The same things were measured in two ways. Each way mixes the same 10 hidden numbers, adds some noise and spreads widely along 5 directions of its own, which tell nothing about the thing.
Some things both ways: the first way, then the second way.
[-0.77  1.40 -0.37  2.24  1.73 -0.11 -3.01  0.66  2.59  0.48  2.05 -2.47
  3.07 -0.44  2.21  0.10 -0.95  0.36  0.54  2.08  0.44]
[-0.54 -0.51 -0.66  0.96  0.93 -1.16  0.79 -1.51  0.59  1.24 -0.20  0.34
 -1.15  0.10  0.91  0.32  1.94 -0.94  1.23 -2.49  0.03 -2.48 -0.03]

[-0.98 -4.29 -4.76 -1.34  0.77 -4.72 -2.20  0.65 -0.24  1.03 -0.23 -0.68
  1.29 -1.58 -1.36  0.64  2.21  0.67 -1.14  1.22 -0.23]
[-3.35  0.85  2.42 -0.20  0.62  1.41  1.23  0.63  3.00  0.08 -2.00 -1.14
  0.59  3.27 -0.02 -1.83  2.04 -0.46 -1.39 -1.46  3.02  0.96  1.83]

[ 0.60  3.41  2.41  0.92 -0.01  3.56  0.64 -1.20  2.30  1.40  4.81 -4.26
  3.13 -2.66  2.12  0.42 -1.44  0.24  0.31  0.46  0.36]
[-0.88 -0.21 -0.06  0.66  0.36  0.75  0.78  0.24 -0.15 -0.90 -0.37 -1.03
  1.49 -0.80  2.36  1.71  0.53 -0.15  2.54  0.61  0.84  0.43  1.39]

[-0.46 -1.11 -1.35 -1.26 -1.10 -2.89  0.26 -0.77 -0.29  0.30 -1.58 -0.22
 -0.55 -0.07 -0.68  0.25  0.12 -0.30 -3.71  0.31  0.01]
[-4.89  0.74  0.80  0.83  2.09  0.61  1.43 -1.82  1.70 -1.02  1.60  1.08
  2.40  1.49 -2.64 -3.75 -0.33  2.94 -2.72  0.15  3.72 -1.16 -0.03]

[-1.97  2.74  2.48  1.30 -3.87  3.17  0.55  0.18  2.92 -3.27  2.38 -3.46
  4.48 -1.31  2.08  1.17 -1.83 -0.89 -2.40 -0.80 -2.98]
[-0.93  2.30 -2.69  1.11 -0.45 -1.57  4.34  0.83  1.27  1.30  4.41 -2.46
  2.47  0.91  0.60  0.97  3.78 -1.36 -1.40 -1.49  1.22 -3.46  2.48]

[ 2.90  2.58  0.87 -2.44 -4.37  0.69  2.42 -0.21 -3.36 -2.25 -0.76  3.28
 -1.42  2.31 -0.13  0.19  1.25 -1.80 -1.70 -1.51 -1.00]
[-4.49  0.98  1.59  0.44  1.64  2.01  1.24  3.77  0.67 -1.06 -0.35  0.43
  5.94  0.15 -2.60 -2.68 -2.45  3.38 -1.92  4.43  1.58  3.42  0.58]

[ 1.55 -1.30 -2.21  1.12 -2.00 -4.00  2.66 -0.11  1.60 -4.32  0.18 -3.97
  2.19 -1.20 -1.01  4.01  0.73 -0.73 -6.67  0.38 -1.00]
[-2.59 -1.46 -3.05  4.18  2.94 -0.16  0.22 -2.42 -0.45  0.22 -0.19  0.63
  3.18 -3.46  0.55 -0.38  0.77  1.95  3.60  1.21  0.83 -3.10  0.75]

[ 0.41  2.51  0.22 -2.63  1.24  1.42 -0.72 -0.04 -1.27 -0.48  3.34  0.35
  2.49 -0.89  2.32 -0.36  2.79 -0.90  1.72 -1.50 -0.22]
[-1.62  0.11 -0.21  2.49 -0.64  0.33  0.61  2.30  2.18  1.72 -1.16 -1.28
  3.17  0.75  1.17  2.17  0.94 -1.93 -0.31 -0.80  1.97 -0.37  0.30]

[ 1.58 -1.85 -1.81  2.50 -1.77 -3.28 -0.99  1.64 -2.98 -1.00 -1.13  4.19
 -2.16  3.95 -2.53  1.67  0.79 -1.18 -0.41  1.03 -0.80]
[ 0.88 -2.74 -4.07  1.06  0.19 -1.38 -1.82 -3.39 -1.74  1.55 -1.11  0.52
 -2.72 -4.13 -1.64  2.50 -1.70  0.12 -0.99  1.76  0.74 -1.69 -0.06]

[ 0.43 -2.63 -2.44  1.61  2.70 -1.78 -2.40  0.75  1.32 -1.57 -0.94  2.12
 -0.19  3.46  1.06  2.03  3.51 -3.04 -0.53  0.63 -1.38]
[-1.30 -0.03 -0.24 -0.94  0.45 -0.51  1.79 -0.01  0.75 -0.37  0.53  1.34
  0.29  0.30 -1.73 -0.51 -0.04  0.30 -2.46  0.27 -0.30 -1.16 -0.10]

[-0.87  1.00  0.11 -0.14 -5.88 -2.19 -0.48  2.49 -0.59 -0.43  0.81  0.68
 -0.61  0.67 -3.07  0.55 -1.74  0.26 -4.32 -0.72 -1.89]
[-1.73 -0.67 -0.18  1.51  0.98  0.27  2.38 -0.79  0.57 -0.40 -0.14  2.59
  0.60 -1.15  0.99 -1.22  0.41 -0.36  2.46 -1.40 -1.89 -1.55 -0.46]

[-0.17 -0.04  0.28  0.65  4.08  1.08  1.32 -3.97  2.20  1.06 -0.04 -3.43
  1.21 -2.69  0.77 -0.38 -0.66  0.97  0.07  1.00  2.60]
[-3.32  0.59  0.13 -0.10  1.01  0.60  3.43 -1.29  1.41 -1.42  1.24  1.07
  0.86  1.95 -2.07 -2.42  0.68  1.67 -3.31 -0.28  0.83 -1.16  0.92]

[-1.06  4.52  2.59  0.45 -3.47 -0.35  0.17  2.11 -0.28  0.40  2.67 -3.25
  1.25 -1.89 -1.95 -0.56 -5.07  2.13 -0.23  1.65  0.35]
[ 0.84 -2.98 -2.54  0.90  1.90 -3.75 -2.11 -1.47 -3.89  0.00 -0.89 -2.11
 -4.76  0.35 -2.84  2.04 -1.63  2.70 -2.69  1.04 -3.53  0.19 -2.75]

[ 4.19  1.28 -0.71 -1.90 -3.64  0.40  1.42  0.07 -0.42 -0.65  3.17  0.46
 -1.14  0.42 -0.76  1.81  2.75 -2.08 -3.61 -1.14 -1.66]
[-1.45 -2.52 -2.15  1.21  0.85 -0.31  0.21 -3.53  0.28  0.02  0.66  0.44
  0.23 -0.55 -0.96  1.39 -0.42  1.60 -2.48  0.23  2.79 -1.73  0.33]

[ 1.84  1.51 -1.75 -2.45  0.97 -0.41 -1.15  1.56  2.34 -1.26  2.19 -0.71
  0.50  0.79  0.53 -0.72  1.30 -0.28 -0.91  0.22 -1.69]
[-1.56 -1.24  0.37 -0.80  0.23  1.29 -1.50  0.82  1.03  0.91 -1.62  1.58
  2.14  0.12 -1.22  1.05 -2.01  1.37 -3.67  2.92  3.35  2.15  0.35]

[-2.78  0.22  1.36 -3.62 -0.27 -0.50  4.95 -0.56 -4.75 -0.80 -1.85 -1.04
  1.35 -2.28 -1.13 -2.46 -3.71  3.18  0.00 -3.06  0.77]
[-0.79  2.63  0.54 -1.05 -0.73 -1.51 -1.83  3.61  1.00  1.94  0.11 -2.95
 -0.40  3.35 -2.01  0.66  0.25 -0.67 -5.39  1.48  2.53  1.57 -0.17]

[-3.41  3.12  1.61 -0.25 -3.18  1.50 -2.03  3.50  2.93 -1.19  3.13 -0.01
  2.01  2.40 -0.49 -0.73 -3.00  0.04 -0.52 -0.25 -8.18]
[-0.42  0.41  0.04  0.72  0.46 -0.40  1.51  1.93 -6.73 -0.47 -1.13  1.98
  1.82 -1.62  1.57  3.39  0.50  0.15  3.04  0.96 -3.79  0.95 -1.46]

[-6.37 -1.47  0.00 -0.45  4.13 -1.81 -1.06  0.08 -0.42  0.53 -3.39 -0.09
  2.38  0.45  1.86 -1.79 -1.75  1.13  0.42 -1.28  0.04]
[ 1.67  0.05  1.35 -0.82  0.01 -0.25 -3.17  3.34 -3.05 -0.50 -2.52  0.63
  1.89 -1.99  0.14  4.19 -3.32  0.45  1.80  3.64 -1.29  1.92 -2.43]

[ 1.92  2.48  1.02 -0.15  3.77  1.66  0.01  0.89 -2.36  0.84  0.50  1.62
  0.40  1.35  1.99 -0.83  1.99 -0.53  4.72 -0.67  3.44]
[-2.49 -3.75 -2.16  4.82  3.24 -2.60 -0.82 -1.49  0.29  2.25 -0.99  2.67
  2.80 -3.70  1.48  0.15  1.47 -0.73  4.58 -2.72 -1.16 -4.70 -2.87]

[-0.80 -2.88 -0.79 -1.75  5.31  0.63  4.64 -2.53  1.70 -1.96 -0.62 -3.65
  2.58 -3.13  0.45  0.46  1.88  0.73 -1.44 -3.42  0.87]
[ 1.53 -2.16 -0.66 -1.32  0.20 -2.30  1.15  0.62 -1.41 -0.49 -0.86  0.96
 -1.43  1.65 -1.49  3.46  0.24  0.36 -3.58 -0.54 -4.38 -1.38 -2.07]

[-1.01 -1.89 -2.40 -4.36 -5.23 -2.09  0.62  0.37  0.10 -1.98 -1.80  0.31
 -0.52  0.03 -3.15 -2.10 -1.87  1.47 -3.77 -0.41 -4.23]
[-1.96  2.29 -0.35  0.19 -0.37  1.61  1.42 -0.10  1.53  2.64  0.76  1.71
  2.34  2.07  0.91  0.10  2.53 -0.40 -2.83  0.38  4.45 -0.29  2.91]

[-1.67 -1.51 -0.51 -0.93 -0.88 -0.28 -3.01  3.63  1.17  0.28 -0.57  0.76
 -0.89  1.70 -0.60  0.01  0.91 -1.89 -0.07 -0.30 -0.40]
[ 4.13  0.23 -0.48 -3.82 -0.14 -4.83 -0.96  0.78  1.46  1.44  0.89 -0.85
 -5.36  4.07  0.33  2.71  3.55 -2.41 -3.33 -2.82 -3.65 -3.44 -1.16]

[ 2.16  3.57  2.82 -0.02  0.87  3.28 -0.01 -1.21  0.53  1.85  3.52 -0.95
 -1.53 -0.39 -0.27 -0.18 -0.58 -1.22  2.06  1.19  0.80]
[ 0.90  0.99 -0.32 -1.89 -0.61 -0.78  0.23  0.91 -0.35 -1.05 -0.60 -0.95
 -2.75  2.20 -0.46  1.44  0.57 -0.27 -2.85  1.52 -1.75  0.59  0.56]

[-1.28 -2.06 -0.79  2.17  4.32  0.48  0.54 -0.52  4.32 -4.37 -1.09 -3.42
  3.77  1.52  4.78  2.49  0.65 -2.86 -2.53 -0.36 -1.18]
[ 2.20  0.37 -0.05 -3.20 -0.38 -1.08 -0.51  2.76 -1.14 -1.14  1.43 -0.24
 -0.43  0.71 -1.19  2.34 -2.69  1.82 -3.23  4.01 -2.23  2.17 -0.58]

Other things, the second way, with their names:
z247: [-1.02 -3.07 -2.03  1.63  1.46 -2.08 -0.19 -2.75  2.12  1.64  1.59  1.76
  0.01 -0.18  0.69  0.58  0.83  0.10 -1.20 -2.22  0.82 -3.37 -1.22]
z939: [-3.81  3.36  3.36 -0.21  1.08  1.55  2.48  4.77  1.33 -1.68 -3.48  0.47
  3.09  2.68 -0.31 -2.89  2.49 -0.94  0.99  0.66 -1.99  1.12  0.83]
z392: [ 1.35  0.76  3.43 -4.61 -0.84 -1.42  2.73  4.67  2.21 -1.21 -0.74 -1.83
 -0.47  4.22 -0.56  1.88  1.86 -2.12 -2.56 -2.34 -3.06  0.18 -0.09]
z445: [-4.06  0.34 -1.64  5.32  1.18  1.44  2.77 -0.60  0.00 -0.04 -1.02  1.11
  2.23 -1.00  1.41 -1.85  0.96  0.04  2.94 -0.22 -1.10 -0.63  0.43]
z734: [-4.19  1.70  0.93  0.74  1.41  0.12  1.72  2.35  4.45  0.47  1.22  1.00
  4.66  1.06 -1.24 -3.75  1.04 -0.05 -1.44  0.02  2.09 -1.37  0.26]
z786: [-4.30  0.10 -0.09  2.02  1.42 -0.13  0.31 -1.20  0.24  1.59 -0.66  2.23
  0.13  1.01 -0.50 -2.72  1.18  0.24 -1.54 -0.95  2.01 -0.34 -0.62]
z317: [-1.88 -0.27 -1.33  1.81  0.38  0.01  3.42 -3.02  1.82  0.93  1.29  1.40
 -0.60  1.31 -0.48 -1.00  1.58  0.01 -1.74 -3.03  0.63 -3.07  0.72]
z664: [-1.91  2.53  2.41 -2.12  1.48 -0.89  2.70  3.12  2.74 -0.72  0.53 -1.75
  1.10  4.44  0.49 -2.13  4.26 -0.49 -0.60 -1.73 -0.83 -0.64  1.51]
z64: [-1.87  3.21  2.47 -1.48  1.78  0.05 -0.55  4.79  1.18  0.18 -1.76 -2.17
  3.35  0.74 -0.65 -1.68  2.02 -0.13  1.75  2.02  1.28  0.91  1.75]
z737: [ 3.51 -3.25 -0.29 -2.58  1.71 -1.06 -5.13  2.33 -1.98  0.38 -2.35 -0.63
  1.88 -3.95 -0.52  5.33 -3.98  2.66  1.32  5.68 -0.04  2.10 -0.71]
z467: [ 0.40  0.44  0.33  0.43  0.02  1.78  1.70 -0.80  2.06 -0.02  0.27  3.51
  0.65  1.15  2.08  0.15 -0.08  0.43  0.64 -0.21 -0.93 -0.70  0.36]
z998: [ 0.80 -1.29 -3.91  2.09 -0.19 -2.88  0.55 -2.39 -1.28  0.60 -0.49 -2.14
 -2.79 -0.71 -0.28  3.48  2.43 -1.75 -0.87 -1.42 -1.30 -4.17 -0.04]
z891: [-3.51 -2.47  0.07  0.57  1.56  0.59  1.08 -0.64  0.30  0.97  0.07  1.63
  3.90 -0.25 -3.46 -0.16 -1.72  3.02 -4.31  0.83  3.54  0.31 -0.32]
z323: [ 0.34 -0.23 -0.82  0.81  0.58  1.84 -0.48 -2.22  0.88  1.09 -1.39  1.17
  1.50 -2.63  3.36  2.22  1.45 -0.75  4.40  0.40  3.47 -1.64  2.85]
z897: [-3.80 -3.17 -3.03  0.49  0.52  1.63  2.02 -1.57  0.11 -2.22  1.23  1.58
  6.21 -6.38 -1.30  0.97 -2.48  1.59 -0.75  4.73  4.07 -0.22  2.26]
z11: [-0.58 -0.93 -1.48  0.20 -1.35 -1.11  0.32 -3.14  0.61  0.50  0.77 -0.79
 -3.03  1.41 -1.51  2.22 -0.16 -1.08 -5.03 -1.84  2.91 -1.72 -0.58]
z444: [-0.59 -0.94 -2.58  1.63  0.55 -0.79 -1.76 -1.85  1.89  0.05  1.31 -0.84
  1.97 -3.00 -1.65  1.21 -2.23  0.82 -0.73  2.21  3.70 -2.91 -0.11]
z505: [ 0.39  1.45  0.67  0.16 -0.53  0.84 -0.04  1.50 -1.44  1.25 -1.75  1.94
 -0.54  1.90  1.25  1.90  0.21 -0.28 -0.73  0.85 -1.23  1.59 -0.22]
z360: [-0.91  0.35  1.45  0.14  0.34  1.11 -0.16 -0.35 -1.65 -0.73 -3.13 -1.15
 -0.12 -0.05 -0.46  1.96 -0.17  0.15  1.31 -0.07  1.39  0.44  0.42]
z701: [ 1.52  3.19  0.40 -1.17 -0.41 -1.19 -2.49  4.87  0.68  0.96 -0.57 -2.70
  2.71 -1.24  0.98  2.67  0.72 -2.32  2.28  2.79  1.06 -0.46  0.78]
z586: [ 0.11  2.72  0.74 -1.24  0.34 -0.24 -0.51 -0.92  2.53  0.65  0.37  1.20
  1.32 -0.68  2.37  0.26  3.38 -2.60  3.34 -1.41  3.23 -4.58  1.47]
z669: [-2.01 -2.18  0.96  0.93  1.92 -0.94  1.20 -0.98 -0.73 -0.77 -3.27  0.45
 -1.90  1.13  1.17  0.15  2.75 -0.78  1.91 -3.14 -2.79 -0.96 -0.86]
z686: [-2.32  2.70  2.24 -1.01 -0.58  2.51  1.74  2.93 -1.19 -0.97 -2.35 -0.69
  3.12  1.45  0.92  1.63  1.53 -0.51  0.01  1.85  2.07  2.43  2.32]
z815: [-3.60  4.19  4.52  0.82  0.88  3.60  3.44  5.11  3.74 -0.20 -0.59  4.54
  6.20  2.43  2.22 -4.49  0.38 -0.01  3.10 -0.13 -1.17  1.54  0.15]
z283: [-2.23 -0.44 -0.64  2.87 -0.41  1.92  0.07  1.56  0.27 -0.44 -0.70  0.28
  4.52 -1.59 -0.98  1.70 -3.59  1.36 -1.12  3.33  2.02  1.81 -0.50]
z705: [-1.20  0.29 -4.29  3.14  0.55 -1.26 -0.30 -2.03  0.76  2.97  1.98  0.78
  2.31 -1.96  0.32  1.14  1.65 -0.51 -1.12  0.75  3.39 -4.04  1.07]
z675: [ 1.30  0.29 -1.15  0.80  0.27  0.11 -0.48  1.29  1.60  0.37  0.98  1.05
  1.72 -1.08  3.23  1.66 -0.43 -0.21  2.54  1.85 -0.91 -0.37  0.42]
z585: [ 2.97 -1.70 -0.22 -0.90  0.55 -1.33 -3.23 -0.57 -5.24 -0.21 -1.88 -0.63
 -2.12 -0.03 -0.42  5.94 -2.36  2.39 -0.83  2.34 -1.22  1.30 -2.15]
z804: [-1.03  3.45  0.77 -0.78 -0.27  2.19  0.87  3.54 -1.52 -1.10 -1.49  1.44
  2.03 -0.80 -0.39 -0.79 -1.21  0.36  0.69  4.87 -1.24  2.86  1.36]
z767: [ 0.35 -2.10 -2.80  1.44  0.40 -0.83 -0.39 -0.90 -1.31  2.53 -1.23 -3.02
  0.20 -1.33 -0.78  4.20  0.81  0.36 -1.29  0.57  2.48 -0.68  1.74]
z87: [-5.99 -2.60 -0.52  4.34  2.16  2.26 -0.11 -2.24 -1.53 -1.22 -0.28  1.59
  7.05 -4.42 -0.66 -0.07 -3.28  3.41  2.13  2.42  5.50  0.45 -0.66]
z13: [-0.85 -2.41  0.82 -1.57  1.14 -1.06 -1.52 -1.80 -1.63 -1.24 -1.76 -1.02
 -1.97  0.63 -4.71  1.42 -2.90  2.75 -4.59  0.99  1.49  0.36 -1.78]
z653: [-1.24  1.73  0.89  0.54 -0.25  3.04 -0.01  1.17 -0.61  1.05 -1.49 -1.46
  2.30 -1.41 -1.14  0.59 -2.48  1.39  0.54  2.81  4.25  2.91  2.36]

Some of these things the first way, each followed by its name:
[-5.69 -3.46 -2.90 -1.63 -1.44 -4.29 -1.77  1.47  2.15 -0.76 -1.95 -2.10
  2.99 -0.60 -0.34 -0.32 -1.85  1.23 -4.37  0.04 -4.22] | z585
[ 0.22 -1.49 -1.12 -0.59  2.57 -0.17 -0.90 -0.19 -2.27  4.70  0.95  0.95
 -1.24 -1.79 -2.45 -1.10  1.29  1.46  4.43  0.97  2.40] | z669
[ 1.14 -1.03 -1.57 -0.27 -3.23 -1.05 -2.54 -0.65 -1.95  0.53 -1.08  4.02
 -1.59  2.09 -0.66 -0.21  2.02 -1.84 -0.65  1.16 -0.47] | z317
[ 0.21 -3.56 -3.09 -2.15  1.39 -4.12  1.10  0.77 -3.16 -0.30 -2.24  2.07
 -1.60  1.34 -2.64 -0.73 -0.16  1.21  0.34  0.14 -1.04] | z786
[-1.46  2.58  2.38 -1.06 -4.15  0.99 -3.01  0.94 -1.31  4.29 -0.28  3.41
 -3.60  1.80 -1.49 -2.01 -0.86 -0.75 -0.31  0.07  0.37] | z586
[-0.64 -0.70 -0.76 -1.60  0.78 -1.04  3.09 -1.92 -2.03  0.31  0.29 -0.48
  1.80 -1.16  0.66  0.26  0.93  0.69 -2.50 -2.37 -0.92] | z87
[-4.92 -2.62 -1.99  1.59 -2.95 -3.75 -1.33 -2.31 -3.64 -0.16 -5.48  1.64
  3.08 -0.18  0.29 -2.08 -3.88  3.40 -0.87  1.46  0.23] | z653
[ 1.10 -0.65 -0.75 -2.84 -4.57 -0.59 -1.90  3.41 -2.07  0.52 -0.19  3.68
 -2.54  2.43 -1.46 -0.23  2.20 -2.19 -0.94 -1.21 -0.46] | z247
[-0.77  2.45  1.85 -0.23 -1.17 -0.20  0.10 -1.75 -3.23  1.80  0.29  0.06
 -0.96 -2.13 -2.39 -1.93 -3.13  1.93  2.24  1.94  2.33] | z445
[ 3.46  2.73  0.68 -1.93  2.44  0.38  4.19 -2.11 -1.15 -0.33  2.84 -0.99
 -0.85 -1.86 -1.46  0.78  2.25 -0.32  0.00 -1.06  0.75] | z939
[ 1.98 -1.23  1.81  3.40  5.61  4.64  1.33 -2.76  0.46  1.53  0.33  1.64
 -1.06  1.15  0.74  1.01  3.35 -2.14  4.23 -0.91  2.15] | z897
[ 2.38 -4.81 -3.41  1.04  1.68 -0.86 -0.33 -3.35 -1.10  0.60 -2.73  2.02
 -0.25  1.25  1.63  1.36  3.65 -1.87 -0.21  1.05  1.34] | z323
[-0.62 -2.09 -2.75 -0.76  4.79 -0.36  0.42 -1.85  1.74 -1.47 -2.11 -1.24
  3.64 -0.52  2.93 -1.37  1.56  1.30  0.63 -0.42  0.63] | z891
[ 0.86 -3.98 -3.27 -1.34  0.38 -2.43  0.58 -2.55  1.18 -2.55 -2.67 -0.65
  0.26  0.59  1.50  1.26  2.33 -1.87 -5.26 -0.22  0.13] | z467
[-2.78  1.98  1.91  1.25  2.67  0.57  1.21  0.32  0.21 -1.95  0.39 -2.23
  3.81 -0.13  3.02  0.97 -1.01 -0.60 -0.58 -1.56  0.22] | z701
[-2.04  0.70 -0.68 -2.33 -1.74 -0.21 -1.77  0.60  1.56  1.38  2.78 -0.17
  0.62 -1.07 -2.11 -0.95 -0.08  0.52 -0.52  0.29 -4.78] | z686
